There are 10 hidden switches. A switch that is on adds its own fixed numbers to the row, and there is some noise. The rows also spread widely along 14 directions, which tell nothing about the answers.
In the rows, zero is written as 128.
Some rows, each with its switches (1 for on, 0 for off) after it:
[162  99 123 173 165  96 109 130 132 149 121 129 171 111 157  93 122 174
 130  87 165 133 115 138  67 160 105  99 135 109 124 108  89 126]
0 1 0 0 1 0 1 0 0 1
[129 133 154 139 174 160 137  90 133 157 147 125  85  92 111 119 142 118
 127 130 110 108 148 118 135 142 134 143 117 153 143 121 106 120]
0 1 0 0 0 1 0 1 1 0
[122  85 119 125 103 120 105  96 126  95 101 115 138 119 151 106 122 146
 113 107 132  96 119 110 142 142 173 100 106 118 135 133 147 167]
0 1 0 0 0 1 1 1 1 0
[ 36 145 181 195 183 167 107 112 120  44 198  69 141 147 184  78 127  72
 148 101 100 232 144 104  91 212  65  77 150  23 118  65 115 106]
1 1 0 0 0 1 1 1 0 0
[140  98 186 102 180 177 205 116 134 135 168  90 113 116 145 115 147 114
 121  80 109 161 147 115 128 171  67 154 105 117 130 118 179 170]
0 0 0 0 0 1 1 0 1 1
[ 68 133 166 139 147 108 104 149 151 121 130  97 125 115 105 203 151 131
 153 142 147 145 127 136  68 131 102  73 173 108 165  62 134 119]
0 1 0 0 0 1 0 0 1 1
[134 139 126 133 121 145 153 143 124 139 124 124 133  99 142 133 144 128
 139 144 117 145  96 121 159 143  99 156  80 157 124  99 125 153]
1 1 1 0 1 1 0 0 0 0
[102 164 127 110 180 176 122  79  67 101 159 101 121  63 155  57 139 123
 113 127 126 169 158 132 190 109 145 144 159 131 109 106  75 147]
1 1 0 1 0 1 0 1 1 0
[116  93 124 127 188 165 136  87 119 120 121 142 143 112 192 122 138 139
  88  65 116 195 132 143 107 202 138  99 140  98 103 102 123 115]
1 1 0 1 1 0 1 0 0 1
[105 153 100 143 122  95  82  91 121 113 107 113 155 137 102 136 102 157
 151 147 191 105 159 125  67  91 131  94 179 112 180 108 106 175]
0 0 1 0 0 1 0 0 1 1
[128 156  89  82 187 128 172 205 105 149 142 145 128  76  99 138 121 119
 138 134 145 203 153 193  80  66 105 147 191 162 124  49  97 131]
0 1 0 0 0 0 0 1 0 1
[104 100 159 156 146 123 110 143 139 142 116  98 144  76 119 129 114 121
 147 126 139 129 138 137  82 133 114  86 132 108 120  68 121 127]
1 1 0 1 0 1 1 1 1 1
[100  95 107  82 149 157 149  86 123 130  99 115 125  99 132 144 123 138
 100 105 139 159 155 157 130 141 166 118 143 128 122  95 154 154]
1 1 0 0 1 1 0 1 1 1
[127 100  55  71 149 154 141 102  85 112  96 148 123 148 116 147 148 134
  88  94 129 135 129 148 135 139 176  88 120 157 157 114 153 151]
0 0 0 0 1 1 0 0 1 1
[152 119 146 172 112  98 153 118 135 180 103 146 163 120  93 154 110  96
 125  94 158 134  76 132  75 126 153  85  85 128 150  50 226 107]
1 0 1 0 0 0 0 0 0 1
[168 123 100 113 105 154 147  77  84 142  77 139 162 158 150 114 100 137
 135 113 159  93 153 100 139 135 127 132  66 111 150 138 182 203]
1 1 0 1 0 0 0 1 1 1
[134 131 152 148 133 112 178  86 187 160 127 128 122 120 114 145  82 118
 117 112 160 158 165 133  38 114 130 165 154 131 167  93 167 157]
0 0 0 0 0 1 1 0 0 1
[130 108 174  97 160 197 150  73 165 188  77 133 107 114 155 210 146 164
 132 130 114 110 177 123 120 224  75 154 126 103 102 148 139 144]
1 0 1 0 1 0 0 0 1 1
[121 129 144 156 101 116  72  56 127  93 133 117 130 180 184 135 138 167
 137 134 144  69 135  57 128 178 133 110 123  91 190 180 103 165]
1 1 0 0 1 0 0 1 0 0
[122 113 165 125 158 105 132 186 125 100 152 108 173  78 211  99 143 149
 131  81 117 197  96 136 119 171  75 140 162  86  60  89  99 132]
0 0 0 1 0 1 0 1 1 1
[132 123 133 105 161 164 103 127 103 162  94  89 131  19  88  80 117 154
 147 185 147  73 183 160 169  72 103 130 139 149  93 121  50 160]
0 1 1 1 1 0 1 1 1 0
[ 81 130 129 111 167 159 136 114 120 102 102  91 183  97 171 126 132 163
 143 105 157 206 137 153 133 167  80 104 147  78  86  82 142 168]
0 1 1 1 0 1 0 0 0 1
[120 109 116 153 163 139 189 123 154 130 136  73 201 101 175  67  84 161
 156  99 169 222 154 135  78 146  34 163 131  78  98  94 141 220]
1 1 1 0 0 0 1 0 1 1
[ 99  85 106  88 103 151 103  85 133  82  98 103 138 161 158 151 114 153
 123 136 135  85 175 103 129 155 128 100 137  92 149 170 125 197]
1 0 1 1 1 0 0 1 0 0
[121 108 142 170 112 120 134  95 126 122 103  86 191 127 140  74  78 110
 131  87 174 145 135 133  93 134 118  94 115  64 115  76 179 159]
1 0 0 1 1 1 0 0 0 1
[114 109 163 106 163 136 162  99 144 132 154 102 132 113 171 165 139 141
 114  99 139 171 145 118 102 147 106 138 154 118 161 109 151 162]
1 1 0 1 1 0 0 1 1 1
[149 125 138 113 180 157 136 115 105 161 121 161 107  91 125 125 114 109
 116 110 122 142 169 148  93 145 134 136 136 134 121  86 112 115]
1 1 1 0 0 1 1 1 0 1
[ 87 121 205 142 150 176 103  67 129 102 135 105 112 128 166 119 123  98
 133 131 101 121 200  93 115 183  95 126 151  50 118 137 103 140]
0 1 0 1 1 0 1 1 1 1
[134 104 125 145 111 124 138  91 137 153 107 103 157  59 122  97 113 159
 133 130 153 112 116 117 149 103 155 128  94 154 127 116 136 181]
1 1 1 1 0 0 1 1 1 1
[ 88 121 152 137 146 158 160 166 158 138 127 100 134 135 111 180 136 110
 163 129 124 170 133 139  77 171  53  98 131  92 117  77 161 127]
1 0 0 0 0 0 0 0 0 1

New rows. What belongs after each?
[188 134 111 100 181 139 167 128 109 139 144 192 124 122 198 110 115 137
 108  86 115 173 157 119  89 153 107 204 129 156 135 125  83 164]
0 1 1 1 0 1 1 1 0 1
[117 153 168 153 182 175 120  24 134 167 114 135 119 107 153 160 141 153
 118 110 140 147 157 116 100 200 123 112 144 104 141 118 135 117]
1 0 1 0 0 0 1 0 1 1
[132 108 101  97 175 169 175 138 109 145 111 140 140  76 108 104 102  88
 102 112 115 187 165 180 100 109 114 135 142 135  94  72 129 142]
0 0 1 1 1 0 1 0 1 1
[113 106 164 132 153 125 144 120 135 137 125  94 162  69 137 121 121 128
 122 112 149 165 129 139 106 115 108 115 145 111 124  77 148 155]
0 1 1 1 1 0 1 0 1 1
[190 147 111  78 158 131 176 108 121 154 145 191 111  84 171 107 118 141
  91 103 115 151 157 131 129 103 152 231 160 182 117 150  80 159]
0 0 1 1 0 0 0 1 0 1
[147 157 118 111 104 146 137  96 103 138 122 103 123  73 109  74 127 155
 135 165 153  92 157 122 185  69 142 170 136 159 117 155  90 188]
1 0 0 0 0 0 1 0 0 1
[112 129 151 140 193 151 161  52 176 151 137 121 124  68 152 128 108 145
 100 107 138 191 166 139  79 133 128 159 170 137 140 109 120 146]
0 1 1 1 0 0 1 0 1 0
[119  98 123 108 214 142 154 154 127 157 149 115 118  44 117 140 161 141
  97  97 125 189 105 180 111 126 135  91 149 176 129  59 119  96]
0 1 0 0 1 0 1 1 1 0
[144  74 123 136 155 147 174 135 176 161 140 114 134  38 134  74 124 158
 115 100 107 154 117 147 137 137 123 161 116 163  63 129  84 148]
1 0 1 1 0 0 1 0 0 1
[151 121 128 105 151 129 136 137 105 132 117 129 151  87 166 126 127 153
 130 117 145 145 136 128 112 123 100 147 132 137 124 100 112 179]
1 1 1 1 0 1 1 0 1 1
[157 126 151  82 165 149 143  62 130 142 119 140 110 101 169 137 119 164
  98 112 144 118 185 124 120 120 145 163 161 134 151 154 123 169]
0 1 0 1 0 0 1 1 0 0
[138 137 123 154 161 125 144 141  81 126 149 129 158 122 145  99 113  99
 132  99 144 177 125 120  83 121 107 102 116 114 154  65 142 144]
1 1 0 1 0 0 1 1 1 1
[113 124 165 116 150 130 132  79 138 122 125 120 131  56 164 124 121 132
  95 114 132 163 136 129 131 122 164 142 155 134 124  94 140 146]
0 1 1 1 0 1 1 1 1 0
[151 128 140 150  92 108 163 154 176 144 132 159 110 113 135 140 130 119
 126 138  94 127  94 108 119 131 128 188 106 163 121 135 120 128]
0 0 0 0 0 0 0 0 0 0
[149 139 156 125 126 166 116  91  88 137 109 124 122 127 131 109 146 119
 143 138 119  75 145  97 174 165  99 140  88 108 119 144 120 157]
0 0 1 0 1 1 0 0 1 1
[129 118 133 138 196 173 205 166 118 156 164 130 122 102 105 115 131  55
 123  93  93 216 122 150  92 172  67 131  77 143 128  35 162 115]
0 0 1 0 1 1 1 1 1 1
[116 129 170 156 149 110 132  92 125 120 171  96 144  63 152  65 120 114
 105 105 141 167 128 127 124  90 153 147 179 114 120  95 101 133]
1 1 0 1 1 0 0 0 1 1
[114  83 121 124 168 176 145 143 114 120 127  92 138 111 121  92 141 122
 138 110 110 142 146 140 133 163  78 101 102 104  99 114 112 155]
0 1 0 0 1 0 1 0 1 1
[112 143 154 157 163 133 157 150 134 141 147 110 165 111 144 124 118 110
 154 115 143 200 129 136  88 157  58 132 125  92 124  63 141 136]
0 1 1 0 1 0 0 1 0 1
[112  97 103 125 152 148 154 142 169 157 112 112 138  40 121 121 132 170
 133 136 118 155 121 151 139 139 114 141 120 168  81 117  88 155]
0 0 1 1 0 0 1 1 1 1
[105 102 108 137 170 147 130  94  96  98 143 106 159 153 132  84  90  95
 132  83 150 162 170 123  73 137 114  83 126  80 155  82 150 174]
1 1 1 1 0 1 0 1 1 1
[172  97  69  54 121 165 184 128  65 109 116 133 148 112 139  47 108 114
  90  98 125 141 157 150 178  81 152 166 118 140  91 138 133 199]
1 0 0 1 1 0 0 0 0 1
[144 151 129  72 161 180 169 111  85 153 133 141  88  77 115 139 154 117
 112 146 119 140 156 140 169 105 130 168 123 185 145 103 116 154]
1 1 1 0 1 1 1 0 0 1
[130  97  93  90 122 133 156 178 104  75 156 155 121 172 118 120 106  67
 121 116  98 140 158 111  79 100 118 123 119 131 165 115 138 178]
0 0 1 1 0 0 1 1 0 1
[ 78 117 144 117 164 180 171 101 151 145 125 101 102  79  77 178 153 101
 106 119 118 166 118 154 138 136 152  66 100 158 154  68 203 108]
0 0 0 1 0 0 1 1 0 0
[128 131 136 126 176 144 152 112 126 138 169 103 102  69 121  87 120 119
 112 126 135 157 159 146 118  97 135 151 151 163 148  97  88 138]
1 1 0 0 1 1 1 1 0 0
[100 113 176 132 156 166 134 125 138 109 109  94 166 108 197 136 111 136
 148 119 128 176 157 120  98 187  39 129 136  50  88  99 142 171]
1 1 1 1 0 0 1 0 1 0
[155 131 146 163 156 125 152  93 126 146 145 154 132 131 148 108  97  90
 106  90 132 169 142 124  58 152 126 143 128 114 153  80 139 121]
1 0 1 0 1 1 1 0 0 1
[132 113 118 136 158 148 135  87 112 122 134 111 143 112 134  76 110 136
 120 101 150 140 161 128 107 117 136 109 135 113 136 119 115 165]
1 1 0 1 0 0 1 0 0 1
[162 144 137  91 112 135 131  78 115 157  50 176 147  59 162 130  99 150
  97 138 136 124 159 141 141 106 164 189 161 127  75 128 121 159]
0 0 1 1 0 0 1 0 1 1
[120 111 136 121 144 163  97 160  63 106 133 108 136 101 131  78 154 115
 160 129  98 100 122 115 180 160 100  99  91 102  81 111  89 142]
1 1 1 0 0 1 0 1 1 1
[116 117 157 141 183 151 138 108 117 126 149  86 146  76 144  73 108 116
 127  97 143 163 155 140 109 127 108 120 146  99 113  81 126 142]
1 1 0 1 0 1 0 1 1 0
[168 119 176 129 169 135 177 118 144 169 182 112 111  82 153 132 157 146
 113 105 126 139 123 108 119 129  91 171 124 170 166 129 112 153]
1 0 0 1 1 0 1 0 1 1
[135  90 140 138 105 135 133  74 112  77 131  89 171 158 199  61 106 138
 123  86 147 125 147  83 136 159 113 127  95  72 136 148 149 211]
1 1 0 1 1 1 1 0 0 1
[134  83 170 121 166 113 154 112 115 104 172 109 147  95 162  82 111  89
  92  64 128 175 134 124  94 119 140 124 143 112 145  76 158 156]
0 1 1 1 1 1 1 1 1 1
[126 137 131  84 184 201 143 105  74 112 120 136 114 163 135 139 134  98
 119 108 117 147 182 131 121 170  93  91 120  89 145 112 170 140]
0 0 0 0 0 0 1 1 0 0
[109 113 163 132 115 158 129  96 138 123  84  95 143  83 137 101 105 132
 136 145 131 121 159 130 144 132 113 141 130  81  80 123 140 165]
0 1 0 0 0 0 1 0 1 0
[ 85 127 136 124 107 137  99  79 125  98  97 139 134 126 147 165 133 120
 114 139 120 129 132 107 131 143 161 109 143 102 140 117 133 142]
0 1 1 1 1 0 0 0 1 1
[ 92  80 180 195 110 101 117 123 151  72 164  84 163 140 169  74  86  77
 129  95 122 154 137  89  56 148 109 109 134  50 135  89 131 155]
1 1 0 1 1 1 1 0 1 1
[133 147 162 188 119  92 111 126 124  90 158 129 155 134 196  99 116 113
 138 112 129 152  99  75  93 154 103 132 109 100 157  97 120 144]
0 1 0 1 0 1 1 1 1 0
[143  85 137 116  99 122 169  92 113  87 134 114 158 103 166  47 110 108
  84  68 128 158 105 111 167 107 190 144  95 122 109 116 188 185]
0 1 0 1 0 1 1 0 0 1
[162 125 135 118 147 148 162 116  95 119 152 119 137 114 160  69 123 115
 106 102 130 149 134 125 140 122 109 149 120 123 128 123 133 159]
1 0 0 0 1 0 1 0 0 0
[146 128 154 202  89  90 125 120 147 136 136 136 150 105 126  87  98  97
 138 116 130 117  91  90 104 126 143 131  73 135 141  95 136 135]
0 0 1 1 0 1 1 1 0 1
[130 122 136 136 131 127 132 119  99 100 161  93 153 103 164  66 124 138
 139 118 139 137 136  95 143 113 112 136 126 114 134 127 103 190]
1 1 0 1 0 0 1 1 1 1
[155 159 138 148 135 136 196  96  95  99 213 146 119 131 180  72 146  77
  99  93  94 197  82  68 161 120 139 202  91 160 171 118 155 166]
1 1 1 0 0 0 0 0 1 0
[135 109  96 103 158 140 120 174 113 100 143 142 120 157 161 133 125 143
 140 132 120 132 182 130  65 146  70 138 170 113 140 137  44 165]
1 1 0 0 1 0 1 0 0 1
[121  85 140 163 182 137 119 122 145 162 140  91 161  44 134 106 169 185
 130  77 141 151  65 141 147 186 124  51  92 146 100  95 119 105]
1 0 1 1 0 0 1 1 0 1
[137 136 122  84 124 132 125 122  60  98 111 141 143  77 157 110 124 103
  84 126 127 150 123 141 155  84 162 130 147 142 124  80 137 151]
1 0 1 1 1 1 1 0 1 0
[139 112 143 133  99 100 130 164 139 114 113 110 159  84 142 109 100 133
 137 145 136 115 122 120 110  94  99 150 127 126 113 107 117 182]
0 0 1 1 0 1 1 0 1 0
[145 126 140 125 143 134 145 123 112 137 153 132 121 109 124 125 134 112
 121 125 127 119 121 113 123  95 133 132 118 158 166 113 136 149]
1 1 1 1 0 0 0 0 0 0
[157 109 102 154 155  96 130 111 124 140 128 149 151 100 155  95 107 136
 103  78 148 149 106 131  89 123 164 128 122 151 146  93 122 132]
0 1 0 1 0 1 0 1 1 0
[150 112 142 119 166 131 168  98 115 151 141 140 130 150 134 152 104  91
 113  87 145 152 158 123  54 141 121 132 122 123 195  73 183 152]
1 1 1 0 1 1 0 1 1 1
[136 174 149 121 148 115 133 129  92 111 129 159 153 123 201 154 137 134
 119 110 145 193 122 119 101 135 105 143 162 106 141  88 133 142]
0 1 0 1 0 0 1 0 0 1
[101  74 152 145 111 107 116 128 162  99 145 104 137  98 138 132 119 109
 103 120 114 126 111 113  92 118 146  99 146 123 143 106 129 141]
1 0 1 1 1 0 1 0 1 0
[104 177 141 109 155 151 124 124 114 128 114 136 128  68 142 152 131 131
 129 162 132 174 148 148 130 115 111 137 170 134 115  87 102 131]
0 0 1 1 0 0 1 1 0 0
[112 103 165 150  82 116 145 144 157 107 142  67 161 106 141  70  95 122
 173 136 136 122 134  97 138 122  88 161 105  88  98 119 134 201]
1 1 1 0 0 1 0 1 0 1
[134 118 152 155 155 151 134 116  96 141 137 113 146 103 137  97 127 107
 137 104 130 137 129 113 123 150 110  93  92 107 130  91 145 137]
1 1 0 1 0 0 1 1 1 1
[ 74 122 176 159 128 183 135  95 178  98 146 103 118  92 184  84 111 112
 148 140  71 175 172  95 137 216  79 192 135  66  47 142  69 149]
1 0 1 0 0 1 1 1 1 1
[ 97  84 149 114 119 124 130 104 162  94 170  80  93  79 110  90 124 120
 100 122 113 115 145 123 137  94 186 121 160 151 139 133 113 150]
1 0 0 0 0 1 1 1 0 0
[127  73 122 134 163 153 150  73 158 135 127  97 138 127 118  92 116 153
 115  77 148 128 158 135  97 159 129  94 125 105 128 140 145 158]
0 0 0 0 0 0 1 0 0 1
[140 122 152 128 108 123 167 138 179 147 107 154 133  87 178 168 117 129
 112 133 104 162 108 119 118 158 109 185 110 148 111 111 135 142]
0 0 1 1 1 0 1 1 0 0
[119 140 152 156 153 155 128 101  95 100 181  97 115 145 162 109 172 126
 142 117 120 134 119  76 148 176  84 119  92 122 178 124 105 158]
1 1 0 0 1 1 1 0 1 1
[128 115 110 126 112 127 122 131  92  90 146 125 134 155 116 116 144 100
 123 116 120 112  96 101 139 120 146  78 100 127 163 117 161 149]
1 0 1 0 0 0 0 0 0 0
[181  89 175 141 125  97 136 129 129 131 141 132 151  74 193  66 122 133
 100  82 114 131  84 110 150 151 142 170  99 133  95 118 123 138]
0 1 1 0 1 1 1 1 0 0
[106 109 131 125 134 177 145 168  81  71 170  79 131 109 126  50 145  86
 143 134  93 135 126 112 184 113  86 109  85 114 105 120 113 169]
1 1 0 1 0 0 1 0 0 0
[149 122 138 127 115 118 155  70 138 121 144 121 134 113 151  81 101 126
 109 108 139 132 147 102 132 123 148 177 122 136 149 137 133 186]
0 0 1 0 1 1 1 1 0 1
[ 72  85 142 139 150 154 109 141 141  86 158  72 138  46 132  74 157 129
 118 122  92 155  98 138 189 151 131  79 123 121  73 110  80 118]
0 0 1 1 1 0 1 1 0 0
[107 128 121 130 141 138 127 116 108 111 133  97 150  71 115  91 128 126
 125 136 140 143 124 130 147  84 132 109 126 139 132  98 121 166]
0 1 1 1 0 0 1 0 1 0
[ 75  75 182 143 128 131 157  92 176 110 145  88 125  99 118 149 136  86
  90  94 109 158 102 124 117 131 169  89 124 120 148  86 200 122]
0 1 0 1 1 0 0 0 1 0
[ 97 140 145 120  97 118 123 153 120  97 112 132 139 117 128 143  91  82
 138 165 130 151 164 123  74  88 116 143 177  87 125  77 135 161]
1 1 1 0 0 0 1 0 1 1
[138 133 124 107 176 158 183 153  86 162 151 129 128  75 106 150 167 105
 114 112 128 185  90 151 145 108 113 102  88 185 161  50 168 130]
1 1 1 1 1 0 1 0 0 1
[132  99 116 136 139 110 129 121 127 135 155 129 124  56 118  96 140 129
  96 112 119 139  95 133 136 108 185 121 138 175 128 102  94 119]
1 0 1 0 1 0 1 1 1 1
[161 119 171 104 170 174 149 134 105 177 105 124 126  74 120 105 128 115
 127 116 121 123 161 157 142 157  89 135 117 105  73  99 128 116]
0 0 0 0 1 0 1 1 0 1
[106 142  79 136 147 189 185 111 167 184  63 122 140  64  98 160  95 139
 142 158 142 188 146 176 113 143  94 144  84 168 102  67 146 155]
1 0 1 1 0 1 1 0 0 0
[163  82 162 127 135 126 155  91 158 149 128 159 122 119 190 154 115 132
  92  91 112 131 141  98  77 164 132 175 125 131 143 136 131 159]
1 1 1 1 1 0 1 0 1 1
[ 86  79 134 141 136 127 124 163 153 103 150  65 149  74 135 104 137 142
 136 127 124 149 112 137 132 130 107  84 124 125 114  98 105 146]
1 1 0 1 1 0 1 1 0 0
[128 114 161 100 105 143 145 159 121 121 132 119  94  93 109 142 147  99
 119 145 101 104 111 125 157 107 141 128 110 157 129 106 153 135]
1 0 0 0 0 1 1 0 0 0
[136  61  72 100  74  96 116 141 120  93  66 143 185 156 154 157 102 146
 106 100 152 115 106 130  89 130 157  71 114 110 141 110 173 184]
1 0 1 1 1 0 1 0 0 1
[137 136 203 145 154 157 156 105 122 137 170  97 104 116 132  95 122  83
 138 125 123 129 176 105 113 134  83 160 124 106 147 107 127 150]
1 1 0 0 1 1 1 0 0 1
[133 113 141 103 124 134 140 144 108 109 133 123 129 107 158 122 129 118
 118 122 123 139 139 124 126 121 118 143 129 130 133 106 113 164]
1 1 0 1 1 1 1 0 0 1
[157 116 150 133 144 133 159 127 155 149 150 132 110 111 145 123 156 147
 119 107 109 118 103 110 143 153 116 158 107 154 127 149 121 133]
0 0 0 0 0 0 0 0 0 0
[178 161 134 108 176 170 139  96  23 107 130 180 145 165 165  47 103  60
 100  68 119 159 184 127 111 137 121 137 144  60 104 110 139 128]
0 0 0 1 0 0 0 0 0 1
